There are 3 ways to turn a row about zero (a turn may also mirror it). The second row of each pair is the first, turned, with some noise. The first 27 pairs use one turn. New pairs use 2 turns, one after the other, and a turn may come again.
Some pairs, each with its turns in order after it:
[ 3.17  3.03 -3.14 -1.07  2.08 -2.60 -1.14  0.39]
[ 1.79  0.17 -0.54  4.39 -1.63  4.21 -0.63  0.38]  P

[1.61 1.70 2.91 0.14 0.65 0.00 2.28 3.21]
[-1.07  1.58  2.70  0.46  2.35  1.57  1.77  2.90]  P

[-0.47  1.34 -2.52 -3.48  2.74  1.09  2.53 -3.22]
[-2.50  0.81  1.69  4.29  3.00  2.34 -1.48 -1.00]  Q

[ 0.05 -2.15 -1.76 -2.42  0.31 -1.25 -2.12 -1.08]
[ 0.18 -0.70 -1.04 -0.83 -3.34  0.91 -2.24 -0.40]  P

[ 1.90  2.95 -2.97  0.00  0.69  1.84 -1.98 -2.15]
[ 0.42  1.19  1.29  0.58 -1.99  4.82 -1.58 -1.82]  Y

[ 3.28  3.18  0.93 -3.58  3.11 -2.51  2.95 -2.62]
[ 1.03  2.33  1.44  4.93 -3.77 -0.92  2.99 -2.77]  Y

[ 2.17  2.97  1.44  0.78 -0.65 -1.00  2.15 -1.53]
[ 0.13 -2.49 -1.63  2.22  0.54  0.00 -1.14  2.80]  Q

[-1.22 -1.14 -1.19  0.68 -1.96  1.71 -2.49  1.69]
[-1.36 -2.13  0.75 -2.06  1.54  1.28 -1.93  1.89]  Y

[-1.40 -1.63 -1.95  0.77 -0.86 -1.50 -3.21 -2.26]
[-1.98  1.93  1.11 -2.16 -1.38  0.59 -1.02  2.28]  Y

[ 2.98  1.64  1.83  0.01 -2.86  2.87  1.14 -3.01]
[ 3.83  2.47  3.12 -0.46 -0.18 -2.18  1.88 -1.31]  P

[ 3.36 -3.36 -3.35  3.28  2.11  1.55  2.23 -1.40]
[-0.61 -3.38  4.66  0.97  1.41  0.55  4.74  0.96]  Q

[-0.16 -1.17  1.29  0.71 -1.62 -3.49 -0.06 -1.85]
[-0.51  2.46 -1.45  0.08 -1.43 -3.14 -0.79  1.97]  Y

[ 1.15  3.42 -2.35 -1.85  0.69  2.29 -2.42  2.59]
[ 0.37 -1.39  3.49  2.38  1.33  4.12 -1.35 -1.07]  Y

[-2.60  2.28  2.93 -2.70  0.38 -1.89 -2.63  0.01]
[-0.72 -0.18  4.67  0.31  0.11 -3.26 -1.35 -0.77]  Y

[-0.43 -2.48 -1.64 -1.39  0.74 -2.07 -2.39  2.54]
[-2.48  0.44 -3.10 -0.72 -2.22  1.84 -2.37  1.29]  P

[-0.08  0.72 -1.81  2.69  3.39 -2.49  3.46 -1.03]
[ 2.95  3.76 -0.71 -0.03  0.19  0.19  4.40  0.10]  Y

[ 2.93  2.30  1.20  1.82  0.40 -2.79  2.83  2.35]
[-0.98  1.56  0.81  3.36  1.06  1.61  4.25  2.61]  P

[-3.09  2.21  2.16 -2.22 -0.09 -1.56  0.61  0.82]
[-1.37 -1.74  1.31 -2.14  0.94  3.52  1.27 -1.61]  P

[-0.63 -1.08 -1.49 -1.31 -3.11 -1.63  3.22  0.76]
[ 3.89 -1.17  0.16  0.57 -0.14  2.86 -0.72 -1.72]  Q

[ 0.06  1.29 -0.98 -1.53 -1.16  1.29  3.52 -2.09]
[ 1.11 -0.33  0.88  4.08  0.84  1.27 -1.22  0.19]  Q

[ 1.06  3.24  2.83 -2.41  1.78  1.33 -1.49  2.57]
[-0.48  1.78 -3.19 -0.28  2.60 -4.14 -1.80  0.25]  Q

[ 3.09  3.15 -2.11  2.75 -0.79 -1.46  3.26  2.03]
[ 1.78 -6.31 -0.59  2.15  0.16 -1.21 -0.41 -0.92]  Q

[-0.43  2.91 -1.51  3.06  3.22  0.99 -1.67 -1.21]
[ 1.50  3.87  1.40 -1.95  1.50  3.16 -0.11 -2.25]  Y

[ 1.72 -2.07 -3.18  2.45 -0.93  3.31 -2.92 -2.54]
[ 3.01  1.76 -2.32  1.50 -0.71 -4.18 -3.19 -1.82]  P

[-2.94  3.43 -0.88  1.63  1.29 -2.87  3.30  2.82]
[ 0.02 -3.95  0.79 -0.48 -0.01 -0.97 -5.35 -1.76]  Q

[-3.57 -2.69  0.89  1.29 -0.32  1.41  2.12 -0.51]
[ 1.67  1.56  4.26 -0.86 -1.35  0.63 -0.96  0.44]  Q

[-1.23  0.46  0.76  3.55  0.60 -2.00 -2.74 -2.23]
[-2.61 -0.25 -0.45  2.30 -0.49 -1.68  0.39 -3.72]  P

New pairs. What belongs after each?
[-0.20  3.08 -1.94 -0.65 -0.64  3.07 -3.36  2.60]
[-3.81 -0.77 -0.58 -2.02  1.08 -0.19 -1.12 -4.34]  Y Y

[-0.04  1.69  3.20  3.58 -2.30  0.71 -0.66  3.01]
[ 2.10 -1.54 -3.61 -1.24  0.15  3.31  1.16 -2.25]  Q Q

[ 2.95  0.60  1.45 -1.66 -3.19  1.34 -1.28 -0.66]
[-0.40 -0.49 -3.69  2.96  0.60 -0.91 -1.26  1.79]  P Q

[-0.89 -1.81  2.68 -2.72  2.63 -1.54  2.22  0.18]
[-2.40  1.16  0.39 -4.93  1.25  0.01 -0.07  1.63]  P P

[-2.23 -0.68  1.98  3.25  1.08  1.62 -3.51  0.92]
[ 1.41 -1.55  2.48  2.36 -1.27 -3.55 -1.15  2.80]  Q Y

[-1.03  2.36  3.47  3.01 -1.73  1.92  3.11 -1.12]
[-1.60  0.65 -0.53  2.24  4.17 -0.52 -3.18  2.49]  Q Y

[-1.27 -0.51 -2.94  2.79  0.19  2.36 -3.14  2.61]
[ 0.88 -0.27 -0.86  1.10 -0.82  5.08 -2.44  2.26]  Q Q

[ 0.97 -0.29 -3.05 -0.18  0.14 -0.48 -0.23  2.60]
[-0.21 -0.73  0.52  0.75 -0.55 -2.26  1.73 -2.62]  P Q

[-2.82  2.53  1.26  2.29  2.16 -0.58  0.20 -0.50]
[-2.91  1.05 -0.92 -2.00 -0.55  1.45 -1.41 -2.37]  Q P

[ 3.08  1.30  2.84  3.52  3.08 -2.67  0.98  0.72]
[ 3.90  1.46 -1.56 -2.62  3.59 -2.92  0.05 -0.53]  P Y

[ 0.72  2.83 -1.40 -1.51  3.01 -0.28 -2.78  2.58]
[-0.23  2.40  2.96 -2.14 -2.58 -0.20  2.76  1.59]  Q Y

[ 0.92 -3.02 -2.38  2.38  1.54  0.77 -0.27 -3.00]
[-1.34 -0.57  1.79 -3.18  2.39 -1.72  2.62  1.81]  Q P

[ 2.75  3.58 -0.95 -2.65 -0.64 -2.97 -2.82  2.51]
[ 2.37 -1.58 -0.27 -1.98  0.31  3.62 -3.54 -3.76]  P Y

[-1.64  1.49  3.15  1.35  1.15  0.55  1.22 -2.27]
[-2.99 -1.61  2.34 -0.96 -1.51 -1.41  2.13  0.46]  P P

[ 3.50 -0.16  2.89 -2.44  3.52  2.52 -1.05  1.41]
[-3.50  3.84  2.32 -0.59  3.10  1.15 -1.65 -1.09]  P P

[ 1.84 -3.51  3.45 -2.06 -3.29 -1.29 -0.59  1.49]
[-1.20  2.11  1.38 -2.74  2.90 -0.66  1.23  4.54]  Y Y

[ 2.98  3.26  2.83  3.61  2.29 -1.67  3.00  3.19]
[ 1.20 -1.24  1.03  7.60 -0.59 -1.51  1.38 -0.35]  Y P

[ 1.22  1.90 -0.95  0.37  1.61  2.64 -1.81  2.31]
[-1.50 -2.32  0.80 -1.01 -0.16  3.43 -1.91 -0.01]  Q Q

[ 2.18  2.86 -0.87 -1.17  0.03 -0.18 -0.80  1.18]
[-0.42 -0.29  0.64 -0.58 -1.96 -2.01  1.47  2.33]  Y Q

[ 3.57  1.85  0.14 -1.39 -1.14  0.77 -1.90 -0.39]
[ 0.89 -2.46 -3.45  2.13  0.67 -0.24  1.20  1.24]  Q P

[ 2.26  2.51  1.02 -2.98  0.75 -3.26  1.96 -1.46]
[-0.24 -1.17 -2.29  1.74  1.21 -1.18 -4.88  1.24]  Q P

[ 1.51 -3.45  2.71  1.96 -0.57 -3.40 -3.42  0.46]
[-3.42 -0.76 -0.55 -2.17 -1.33 -0.45 -3.84 -3.54]  Y Q

[-0.88 -3.55  0.54  0.82  2.64  2.63  0.51  0.93]
[-0.38  1.01  3.78  1.47  2.61  2.30 -1.36 -1.11]  Y Q

[ 2.74  2.00  3.54  1.64 -1.29  2.93 -0.21 -1.23]
[ 1.95 -4.49 -1.07 -2.31 -0.18 -0.30 -0.17 -2.99]  Q Q

[-2.73 -0.58  0.31 -0.36 -0.07 -2.06  2.74 -2.91]
[-1.25 -2.09  0.15 -1.99  2.02  0.51 -2.72 -2.68]  Q Y

[-0.62 -2.86 -3.10  1.25  2.96  3.03 -3.50 -1.66]
[-2.46  2.36 -3.54  1.68 -3.16  0.36 -2.33 -3.26]  P P

[ 1.13  3.20  2.79 -3.50  2.95 -2.81 -1.85 -0.81]
[-2.90  0.57  2.34  0.81  0.72 -1.80  4.27 -4.33]  Y P

[ 0.14  1.76  2.59 -2.81  2.57 -1.90 -2.93  2.50]
[ 0.73  3.29 -0.17 -2.34  1.22 -4.55  0.04 -2.58]  Y Y

[ 1.93 -0.83 -1.19 -3.06 -0.74 -0.43  1.50  0.22]
[ 1.33 -1.16  0.89  2.29  0.41 -2.11 -0.68  0.98]  Q P

[ 1.12  3.10  0.16 -0.64 -1.20 -1.18 -0.33 -2.53]
[ 2.01  0.78  1.78  0.45  0.06 -2.74  1.94 -0.42]  P P

[-3.36 -2.77  3.16  2.23  1.89 -2.31  2.77  2.47]
[-1.30 -4.09  0.37 -1.14  4.89  2.63 -2.37 -1.04]  Y Q

[ 1.03  0.98 -1.30 -3.34  1.29  0.42 -2.33 -2.12]
[-2.22 -0.98  2.72  1.57 -1.86 -1.28 -2.26 -1.19]  Q Q

[ 0.03 -2.24 -2.94  2.63 -2.11 -2.78 -1.17  2.93]
[2.26 1.96 0.62 2.63 1.53 3.78 1.87 1.56]  Q Q

[-1.09 -1.25  1.96  0.26 -0.91  0.09 -0.46 -2.67]
[ 0.89  1.48  0.24 -1.18  2.84  1.48 -0.13  0.24]  Q P

